The rows are grouped in 3 ways, from coarse to fine. Each group lies inside one group of the grouping before and may be the whole of it. The rows also spread widely along 11 directions, which tell nothing about the answers.
In the rows, 128 means zero.
Some rows, each with its group in each grouping after it:
[158  86 169 164 133 132 132 118  49 123 171 103 115 175 130 162 154 124
 136 130 149 136 116 154 159 100  94 136 133 110 158 148 118 124] | vadu sor Mol
[197 136 150  79 138 168 111 157 146 150 142 155 107 142 121  92 157 155
  88 130 113  74 131 166 108 155 130  34  70 142 121 147 170  72] | vazuk pur sul
[163 113 148 111 138 150 116 137 108 140 152 119 113 129 125 114 133 144
 115 124 132  98 122 156 100 136 138  80 128 122 135 117 159  91] | vadu sor Dez
[147 131 128  88 128 127 150  97 104 149 112 115 103 138 133 133 138 107
  88 104 103 119 157 139 102 111  80  81 122 130  88 143 133  98] | vadu Tuban tekiz
[157 151 138  83 158 134 147 117 139 150 148 150  88 151 157 110 171 166
 109 113 105 110 131 141 112 122  86  61  90 130 106 171 134  92] | vadu Tuban dazom
[183 147 128  90 114  82 180 123 131 105 129 129  99 127 144 140 132 150
 116  79  75 111 139 146 159 149  97  39 108 137  69 155 136 120] | vadu Tuban segi
[139  94 147 152 120 134 132 126  83 115 148  97 118 146 125 121 114 146
 150 125 137 137 111 142  89 126 146 140 153 128 140 117 154 121] | vazuk pur vizop
[187 121 166 113 176 130 115 145 121 163 179 118 110 187 159 167 143 134
 105 151 151 106  68 133 165  92 126  89 100 111 117 170 129  90] | vazuk sasoz puzi
[173 141 126  91 168 177 160 134  90 133 123 174 173 158 156 104 157 168
  96  99 162 138 119  65 159 179  62  96 156 118 119 214 120 146] | vadu Bub Riz
[197  82 164 135 135 165 127 132 103 116 128 124  80 150 137 121 152 143
  86 151 103 121 119 149  83 112 161  77  81 163 133 140 197 104] | vadu sor zino
[149 125 151 116 147 170 115 142  98 176 152 135 140 170 130 107 152 137
 127 125 166 113 124 127 122 141  98 108 138 102 143 151 121 107] | vazuk git gof
[116 141 110  84 167 115  83 135 145 187 161 121 112 144 128 126 115 139
 132 104 133  93 127 159 124 115 109  88 136 105 122 130 121  56] | vadu Bub zoti
[180  95  91 112 191  92 133 110  65 128 196 103 186 173 180 177  66  97
 130 123  98 143  69  79 218 104 133 123 162 121 116 173 107 106] | vazuk sasoz tik
[180  70 130 120 150 181  84 124 105 149 173 136 106 136 118  78 156 129
  97 142 100  89 143 170  67 138 163  65  95 159 157 119 182  53] | vadu Tuban dazom
[141  94 115 120 160 166 103 124 105 148 104 114 131 153 117 106 120 115
  90 135 136 117 120 125  92 125 137 110 143 125 125 135 163  94] | vadu Tuban segi
[143  93 105 123 184 100  85 125 103 129 210  93 126 147 151 123  79 148
 163 134  99 116  80 146 135 100 179 119 154 100 164 107 149  58] | vadu Tuban tekiz
[183 110 154 133 130 142 151 149  95 116 117 138 122 156 133 139 149 153
 103 110 151 129 114 126 152 154 103  97 129 125 117 178 145 143] | vadu Bub zoti
[157  90 147 130 137 148 140 111 104 145 134 131 106 183 141 120 154 119
 111 135 106 126 134 139 100 115 126 114  85 153 115 167 155 109] | vazuk sasoz tik
[ 99 102  71 103 182  92  75 106 113 171 207 123 188 155 148 109  73 132
 187  80 113 126 101 109 172 135 138 150 190 112 141 144  97  81] | vadu sor Dez
[100 115 136 154 151  83 115 130 135 117 107  79  76 179 132 150 102 167
 156 135 108 136  97 171 137  80 148 155 118  92 131 140 157 107] | vadu Bub Riz
[127 100 160 119 174 146  64 128 143 208 166 116  48 172 135 143 164 121
 110 153 147  98 120 190  72  61 128  93  83 136 139 132 147  41] | vadu Bub zoti
[150  81 147 164 133 125 165  92  48 117 150 109 104 171 146 145 158 120
 132 129 104 154 133 142 124  96  93 127 123 135 137 154 124 126] | vadu Tuban segi
[107 127 137 134 147 112 152  96  91 135 139 102 102 190 153 134 138 148
 156 144  90 142 128 156 116  69 102 148  94 109 134 147 123 106] | vazuk sasoz puzi
[174 154 206 119 114 191 211 127  75 116 112 141  91 145 147 121 189 168
  97 134 173 148 119 114  52 126  66  95 121 129 108 159 148 158] | vazuk pur sul
[129 107 147 144 103 123 164 103  56 128 160  95 124 137 134 121 118 132
 168 108 117 154 140 138  77 119 111 136 171 118 133 105 125 130] | vazuk git gof
[128 100 128 142 140 112 139 107  88 123 161 104 124 178 143 127 119 134
 159 130  96 134 124 149 127 106 130 143 114 116 141 143 132 106] | vazuk sasoz tik
[148  37 150 160 141 163  98  96  64 180 219 136 124 161 135 104 174 100
 144 107 153 133 136 131  75 130 120 127 160 164 153 139 116  91] | vadu Tuban segi

New rows, each followed by its group in each grouping:
[153 143 147 110  84 126 145 122  83 115 204 139 114 119 110  90 172 174
 167  81 103  87 187 199 122 173  76  60 118 108 166 106 114  95] | vadu sor Mol
[137  71 138 143 162  86 102 110 119 153 188  98  99 161 159 150 102 127
 162 115 107 143  80 138 117  79 173 139 138 149 114 138 145  97] | vadu sor Dez
[ 99 113 165 153 129  90 143 100  91 143 152  84  99 170 142 172 124 133
 166  98 161 165 100 128 122  75  95 174 170 104 107 141 102 140] | vadu sor Mol
[187 109 113  86 166 123 149  97  99 127 151 119 111 129 175 130 107 121
  93 121  77 141 106 101  94 104 145  72 130 164  90 143 166  96] | vadu Tuban tekiz
[100 168 139 123 144 144 188 121 113  93  73 143  99 176 146  78 169 231
 149 127 105 149 145 141  98 134  78 136  97  96 149 179 156 147] | vadu Bub Riz
[183 109 144 111 139 153 119 146 114 133 146 139 131 141 128 109 137 151
 108 114 135 104 114 136 134 159 136  78 125 133 126 151 161 113] | vadu sor Dez
[ 76 133 101 115 140 165 145  82  52 143  94  93 141 138 103 101 126 111
 114 126 117 134 176 137  71 104  64 147 164  91 145 112 117 100] | vadu Tuban dazom
[198 109 150  91 165 151 125  98  79 174 244 145  96 159 171 130 182 113
 112 151  82  92 143 166 108  94 100  36  58 162 151 147 124  46] | vazuk sasoz tik
[158 121 129 113 104 171 173 118  66 122  75 129 151 145 118  96 135 127
 101 117 105 135 166 120 101 158  89 103 131 129 119 149 148 148] | vazuk git gof
[174 153 154  73 132 177 154 117 111 160 158 167  99 124 141  90 197 152
  92 101 135  94 164 141  72 156  64  29 110 138 111 148 131  90] | vadu Tuban segi
[129 114 132 152 128 102 149 116  79  85 116  84  82 153 122 140 119 158
 145 146  60 126 145 196 131  91 122 118  97 102 159 117 164 101] | vadu Bub Riz
[156 119 163 124 102 141 163 116  92 149 130 127 104 157 130 121 160 132
 131 107 129 132 150 142 101 133  87 101 119 137 107 150 129 135] | vazuk git gof
[147 152 195 123 155 193 184 127 103 114 172 154  74 143 166  68 203 236
 144 134 178 149 101 115  11 131 108 105 139 115 150 146 161 136] | vadu Tuban dazom
[129  90 127 147 122 124 156  89  56 120 158 129 160 164 142 114 138 134
 159  84 126 167 139 105 132 140  87 157 168 139 130 166 106 150] | vadu sor Mol
[149  68 134 172 100 162 138 128  71  89  83 121 132 155  95  91 134 146
 120 116 111 137 154 149 106 169 135 138 134 135 152 150 179 142] | vadu Bub Riz
[172 138 149 114 163 112 103 165 158 118 126 122  86 183 140 140 135 185
 118 142 113  97  85 170 186 113 143  84  67 101 131 165 170  98] | vadu sor Mol
[ 93 109 143 138 133 117 135 108 126 163 115 118 108 202 129 127 144 128
 147 111 128 139 134 140 119 104 101 166 107 120 105 175 115 124] | vazuk sasoz tik
[114 138 173 131 116 102 143 126 131 139 142  76  60 141 129 153 120 154
 150 123 147 129 103 162  62  84 133 124 140 116  98  99 145 107] | vazuk pur vizop
[187  80 147 128 124 142 122 113  93 124 170 127 103 143 137 112 148 133
 120 119  96 120 137 157  93 124 144  78 103 166 134 131 168  96] | vadu sor Mol
[158  79 148 145 141  71 131 109 102 147 183  95 100 175 168 174 106 114
 163 112  98 159  86 130 148  81 150 128 133 150  98 151 124 118] | vazuk git gof
[ 99 152 144 106 131 122 108 137 160 159 122 116  96 157 117 113 135 168
 141  98 157 109 122 156 102 121 111 118 131  94 107 132 138 100] | vadu sor Mol
[122 113 137 134 116 106 139 114  78 116 145  72 119 118 114 144  88 126
 149 106 126 127 121 152 108 111 129 132 179  99 125  88 136 112] | vadu sor Dez
[155 134 175 126  84  86 191 115 123 115 180 130  77 152 146 128 167 171
 174  84  99 122 145 169 109 138 103  88  96 135  95 147 126 128] | vazuk sasoz tik
[190 129 150 104  99 141 176 100  41 106 161 112 127 109 131 144 143 118
 104 105 111 117 164 146 117 134  69  60 141 129 123 116 123 117] | vadu sor Mol
[112 145  96  86 152 161 135  92  60 142 162 125 150 113 133  83 122 142
 135 112 103 118 175 138  75 137  77  94 166 106 165 110 124  76] | vadu Bub Riz
[174 110 137 100 153 147 164  88  58 136 152 111 127 120 165 145 117 105
  95 124 109 149 112  97  87  96 108  91 157 159 101 133 140 116] | vadu sor Dez
[183 108 140 115 137 155 140 128  78 128 136 117 130 138 130 131 116 115
  99 138 116 121 113 133 110 120 129  89 124 138 122 134 158 103] | vazuk pur sul
[135  95 168 139 109 121  86 127 104 175 191  97  84 138  96 144 150 108
 144 109 142  77 147 212 118 110 114  95 121 111 147  98 118  67] | vadu sor Dez
[175  96 171 123 118 144 129 122  95 169 190 123 111 157 131 143 160 108
 118 109 156 106 124 146 106 124 111  92 125 141 107 143 121 100] | vazuk sasoz puzi
[189 106 129 120 168 133 141 119  52 121 234 126 151 133 167 130 129 142
 145 112 136 124  95 110 148 139 108  82 178 113 156 136 108  97] | vadu Tuban segi
[157 106 125 117 172 141 143  99  84 144 150 135 110 172 167 125 158 128
 110 133 100 140 121 121 124  97  95  95 109 143 123 171 131 100] | vadu Tuban segi
[158  96 126 108 157 112  95 129 140 171 173 147 101 166 144 127 146 137
 131 103 108 113 124 154 143 124 129  80  96 156 118 168 133  76] | vadu Bub zoti
[185  96 204 168 110 103 154 132  72 115 185  78  60 141 126 193 153 121
 130 124 155 117 101 177 130  96 111  87 140 104 122 112 127 113] | vadu Tuban segi
[112 126 157 154 148  68 152 115 106 133 166  87  89 179 152 179 129 152
 173 105 147 150  84 137 162  78  94 149 158  84 110 153  96 127] | vadu Tuban segi
[142 101 132 113 155 143  95 121 135 160 105 122 100 177 130 122 139 125
 100 130 117 117 122 147 116 100 133 109  86 142 113 158 162  94] | vadu sor Mol
[137 152 108  82 147  97 130 126 126 136 150 114 132 134 139 127  98 149
 133  90 117 109 112 128 151 133 108  94 162  89 102 133 124  93] | vadu Tuban tekiz
[147  80 120 126 147 155 123  97  88 151 182 146 123 150 143  83 157 131
 134 109 104 130 146 130  72 136 125  98 134 162 140 140 142  92] | vadu Tuban segi
[179  88  94 101 174 127  89 134 146 135 187 168 135 154 160  75 124 179
 143 105  72 113 115 132 138 165 175  71 104 166 138 172 170  76] | vadu Bub Riz
[115  97 130 159 121  85 132 125 133 103 125  96  90 186 124 117 111 167
 172 129  71 127 122 182 126 111 169 150  81 114 133 137 168 111] | vazuk sasoz tik
[154  92 135 103 130 112 127  84  82 177 187 115 111 136 142 153 137  71
 111  88 123 125 142 129 109 104  88  90 158 149  87 140 101  85] | vadu Tuban tekiz
[123  83 180 165  98  90 111 126 136 170 187 117  87 195 118 140 166 136
 181  87 148 116 122 180 137 118 124 146 107 123 112 155 105 111] | vazuk sasoz puzi
[178 121 164 126 122 136 148 130  80 130 153 116 109 171 132 148 162 131
 114 135 115 104 137 169 154 114  92  89  84 109 134 150 127 104] | vazuk sasoz puzi
[180  77 131 118 119 123 123 107  67 151 207 122 156 117 133 137 118  91
 132  75 127 122 131 120 136 150 117  93 179 156 114 132 108 105] | vadu sor Dez
[212 104 176 150 181 150 126 174 106  89 158 116  90 168 156 138 143 190
 110 176 148 114  49 145 146 118 168  78 107  99 162 147 189 110] | vadu Tuban segi
[183 114 150 134 138 105 120 139  85 123 211  96 100 131 129 158 129 134
 138 122 122  87 113 185 163 119 118  60 136  91 151 104 122  72] | vadu Tuban segi
[115 130 173 136 145 139 150 115  99 147 118 107  82 168 142 152 155 146
 122 127 165 146 112 133  91  86  84 136 143 106 114 155 128 129] | vadu Bub Riz
[136 116 147 145  84 109 152 114  49 117 194  85 132 131 101 139 120 118
 167 100 126 103 159 183 131 141  93 117 158  82 151  90 101 103] | vazuk sasoz tik
[138  96  66 115 226 118 104  97  83 124 184 109 144 165 186 108  84 148
 149 159  47 146  88 114 127  76 167 116 129 133 168 134 157  62] | vadu Tuban segi
[181  69 180 167 142 145 147 123  85 120 224 150  96 166 162 102 187 180
 168 116 147 148  97 132  89 139 141 107 136 151 153 157 146 123] | vadu Tuban segi
[159  91 179 122 159 167  97 103  93 200 245 122  59 152 163 104 177 134
 147 165 117 112 129 183  16  70 144  73  90 158 169  96 151  39] | vazuk git gof
[139  92 147 130 103 125 131 118 117 152 167 141 128 144 120 100 148 138
 147  60 157 128 134 125 106 170 113 124 171 131 101 153 121 125] | vadu Tuban tekiz
[180  75 176 154 112 155 133 133  92 115 143 123  95 148 120 114 161 146
 116 129 126 115 126 165  97 138 148 100 105 147 140 135 175 122] | vadu sor Dez
[193 124 176 113  94 136 132 163 142 146 181 161 118 160 118 107 182 169
 132  82 159  78 132 157 157 194 106  62 102 120 108 171 126 117] | vazuk sasoz puzi
[121 125 117 119 120 124 128 120 108 122  60  92 105 145  95 135 113 123
  96 122  93 110 161 174 122 116 106 109 111 107 117 131 159 102] | vadu Bub Riz
[136 114 141 123 122  90 118 125 123 163 190 118 123 173 123 149 132 117
 159  87 134  99 129 159 173 132 102 115 127 104 115 154  94  96] | vazuk sasoz tik
[133  96 130 149 187  93  96 137 119 127 189  84 118 187 156 148  77 152
 170 156 122 130  54 142 143  82 191 154 133  97 149 128 157  87] | vazuk sasoz tik
[141  90 130 145 159 137 114 119  37 139 179  85 171 151 131 156  82  94
 141 136 151 144  85 111 139  97 123 159 191 103 150 123 112 104] | vazuk pur sul
[135  72 118 149 144 107 127  96  80 127 139  83 107 147 134 143 101  99
 131 124  90 142 120 142 102  89 144 128 146 140 120 116 150  97] | vadu Tuban segi
[116 108 119 127 162 173 118 120  85 156 101 121 168 191 127 109 125 124
 113 138 156 138 113 100 122 120 110 168 147 102 130 169 128 124] | vazuk sasoz puzi
[175  75 176 160  91 171 153 124  75 103 120 112  92 128 102 111 159 131
  99 120 146 129 139 146  53 147 136 106 142 143 124 122 176 133] | vadu Tuban dazom
[160 160 157 121 140 163 132 164  73  96 164 103 116 132 111 106 132 189
 140 167 129  85 117 196 119 125 114  80 114  57 198  88 155  79] | vazuk pur sul
[146  82 145 148 104 126 125 117  91 148 151 121 111 170 120 109 149 127
 154 114  98 124 156 169 116 131 124 119 109 139 140 137 135 111] | vazuk git gof
